There are 5 hidden switches. A switch that is on adds its own fixed numbers to the row, and there is some noise. The rows also spread widely along 5 directions, which tell nothing about the answers.
Some rows, each with its switches (1 for on, 0 for off) after it:
[-0.55  0.87 -1.05 -0.30 -2.10  1.14  1.38 -1.56  1.80 -0.12  0.77  2.55
 -1.29  1.45  0.44  1.23  3.17] => 0 0 0 0 0
[ 2.16 -1.16 -2.50  1.27  1.26 -2.03  0.67 -0.60 -1.60  0.93  2.69 -0.92
 -3.04  1.91  1.25 -0.49  1.55] => 1 1 1 0 0
[ 0.59  3.66  0.53 -1.92  1.85  0.09  3.77 -0.89  1.04  2.28  2.53 -0.47
 -2.05  0.94  0.58 -0.18  1.62] => 0 1 0 0 1
[ 0.85  0.72 -0.93 -0.61  0.57 -0.01  0.85 -0.14 -1.06  1.25  1.95  0.85
 -2.78  0.16  0.50 -0.11  1.51] => 0 1 1 0 0
[ 3.98  0.00 -2.36  0.62 -0.15 -3.34  2.83 -2.03  1.24  0.72  1.57 -2.44
 -2.07  3.23  3.39  1.67  1.51] => 0 0 1 0 0
[ 0.28  0.32 -1.41  1.01 -0.39 -0.52  2.58 -1.43  0.75  0.32  0.69  0.18
 -1.48  2.62  1.21  0.69  2.80] => 0 0 0 0 0
[-1.14 -0.44 -0.63  2.81 -1.79 -0.59  1.55 -0.91 -0.36 -0.31  1.21  0.20
 -2.92  4.57  0.43 -0.40  4.79] => 1 1 0 1 0
[-3.30  3.22 -1.85 -0.18  1.01  3.05  1.07  0.02  0.04  1.12  2.14  1.72
 -2.21  1.69 -2.14  0.32  0.98] => 0 1 0 0 0
[-0.34  2.77 -1.56  0.47  0.06  2.32  2.60 -0.93  0.40 -0.24  2.41  0.68
 -1.67  1.25  0.01 -0.39  2.13] => 1 0 1 0 0
[-1.38 -1.09 -0.06  0.91 -1.80  1.33 -1.23 -0.13 -2.64 -0.61 -0.01  2.84
 -2.47  1.07  0.13 -0.69  3.80] => 0 1 1 0 0
[-3.12  0.15  0.03  1.99 -3.26  1.63 -0.38 -0.47 -1.42 -1.91  0.02  2.42
 -2.31  4.18 -0.31  0.32  4.39] => 0 1 1 1 0
[-0.92  0.79 -0.27  3.87  0.17 -1.55  3.48 -0.23 -1.95  1.19  1.09 -1.79
 -2.99  4.72  0.94 -1.11  4.23] => 1 1 0 1 0
[-1.32  2.79 -2.91  1.12  0.75  0.52  1.46 -2.02  0.55 -0.75  1.85 -1.38
 -0.39  4.74  0.01  1.44  0.56] => 0 0 1 0 1
[-0.20  1.18  1.14  0.14 -1.87 -0.17  3.14 -0.21 -0.06  0.72  0.49  1.23
 -2.41  1.85  1.18  0.15  4.63] => 0 1 0 1 0
[ 1.39  0.39 -2.29 -0.91 -0.86  0.02  0.52 -0.95  0.96  0.42  2.48  0.45
 -2.78  1.60  0.66  1.35  1.53] => 0 1 1 0 0
[-3.27  1.71 -1.30  1.34  0.24  1.75  0.25 -1.25 -1.35 -0.23 -0.15  2.20
  0.15  2.57 -1.72 -0.39  2.39] => 0 0 0 0 1
[ 1.03  1.70 -0.43 -0.81 -1.65  0.84  2.54 -0.24  0.76 -0.73  1.78  1.90
 -1.55  0.12  0.15  1.04  1.84] => 0 0 1 1 0

New rows. What belongs after each?
[-1.19  2.02 -1.29  1.46 -0.36  1.40  1.87  0.34 -0.86 -0.13  2.60  0.62
 -2.79  2.50 -1.02 -0.84  2.51] => 1 1 1 1 0
[-0.47 -0.03 -0.53  1.71  0.10 -0.70  2.15 -0.54 -1.39  1.25 -0.29  0.38
 -1.46  1.77  1.06 -0.69  3.25] => 0 0 0 0 0
[ 0.19 -1.81 -2.48  3.02  0.94 -1.72  1.00 -0.82 -2.03  0.83  0.60  0.15
 -1.66  2.11  0.45 -1.03  2.39] => 1 0 0 0 0
[ 1.48  0.29 -2.28 -0.56  0.09 -0.43  1.22 -0.58 -0.15  0.54  2.05  0.96
 -1.70 -0.04  0.46  0.94  0.89] => 0 0 1 0 0
[-1.69 -0.18 -1.49  2.53  0.99 -0.60  1.05 -0.57 -2.82  1.02 -0.81  0.52
 -1.36  2.37  0.09 -0.67  2.39] => 0 0 0 0 0
[-1.07  0.33 -0.39 -0.38 -0.17  1.03  0.65 -0.13 -1.08  0.97  0.80  2.51
 -2.30  0.72 -0.70 -0.37  2.60] => 0 1 0 0 0
[ 2.33  0.81 -3.16  1.77  2.12 -4.67  4.16 -0.72  0.02  2.21  1.58 -3.67
 -1.68  3.79  1.29  1.11  0.03] => 0 0 0 1 0
[-0.53  4.47 -1.15  0.78 -0.22  1.98  3.05 -2.85  2.14 -0.75  3.22 -1.67
 -2.34  5.83  0.84  0.39  3.17] => 1 1 1 0 1
[-1.08  2.53  0.08  1.26  3.20  1.44  2.83 -0.41 -3.17  0.88  1.83  0.22
 -1.03  0.25 -0.47 -2.39  1.92] => 1 0 1 0 1
[ 1.59  2.27 -0.15  0.60 -2.41 -1.14  3.91 -1.62  2.23  0.09  1.90 -2.41
 -3.22  5.32  3.12  1.56  3.94] => 0 1 1 1 0
[-1.15  3.26  0.27 -1.41  0.91  2.74  1.75 -0.74  0.05  1.09  3.25  2.62
 -1.83 -0.06 -1.16 -1.36  2.80] => 1 1 0 0 1
[ 0.81  0.91  0.53 -0.84 -1.28  0.88  1.83 -0.77 -0.11  0.64  1.24  1.05
 -2.88  1.48  1.66 -0.02  4.07] => 0 1 1 0 0
[ 0.25  5.81 -0.96 -0.93 -0.11  1.68  4.67 -2.76  3.10 -0.12  2.39 -1.99
 -1.11  4.52  1.84  1.61  2.31] => 0 0 1 0 1
[ 1.12  0.99 -2.06 -1.29  1.62 -0.77  1.47 -0.47  0.23  2.43  2.31  0.37
 -2.48 -0.13  0.03  0.20  0.33] => 0 1 0 0 0
[ 2.16  1.19 -0.19  0.04 -0.03 -1.24  3.30 -0.28 -0.91  0.58  1.46  0.00
 -1.69  0.08  1.33  0.18  1.80] => 0 0 1 1 0
[-1.33  3.73 -1.23 -0.53  1.28  2.23  3.06 -0.54  1.36  1.36  2.14  1.35
 -1.29  0.62 -0.96  0.07  0.84] => 0 0 0 0 0
[ 0.38  2.11 -0.44 -0.79 -0.24 -0.37  2.47 -1.90  1.22  0.94  1.62 -0.66
 -2.26  3.45  1.51  0.59  2.91] => 0 1 0 0 1
[-0.35  3.18 -0.89 -1.10  0.40  1.99  2.24 -0.46  0.48  0.97  2.40  0.21
 -2.42  1.25  0.09  0.81  1.62] => 0 1 1 0 0
[-0.80  0.16 -4.79  4.28  2.05 -1.17  0.61 -0.91 -1.65  0.08  1.74 -2.20
 -1.65  5.07 -0.46 -0.44  0.26] => 1 0 1 0 0
[ 0.53  3.70  2.11 -1.64  0.05 -0.33  4.76 -0.78  0.42  1.28  1.93  0.15
 -2.19  1.83  1.47 -0.22  3.79] => 0 1 0 1 1
[ 0.14  3.49  0.25 -1.06  1.54  1.04  4.41 -0.08  0.61  2.87  2.12 -0.72
 -2.71  0.38  0.69 -0.64  2.29] => 0 1 0 0 0
[ 0.13 -1.26 -0.52  2.38 -4.38 -0.38  1.44 -2.74  1.94 -0.85  0.87  0.64
 -3.04  6.06  2.64  0.58  6.80] => 1 1 0 0 0
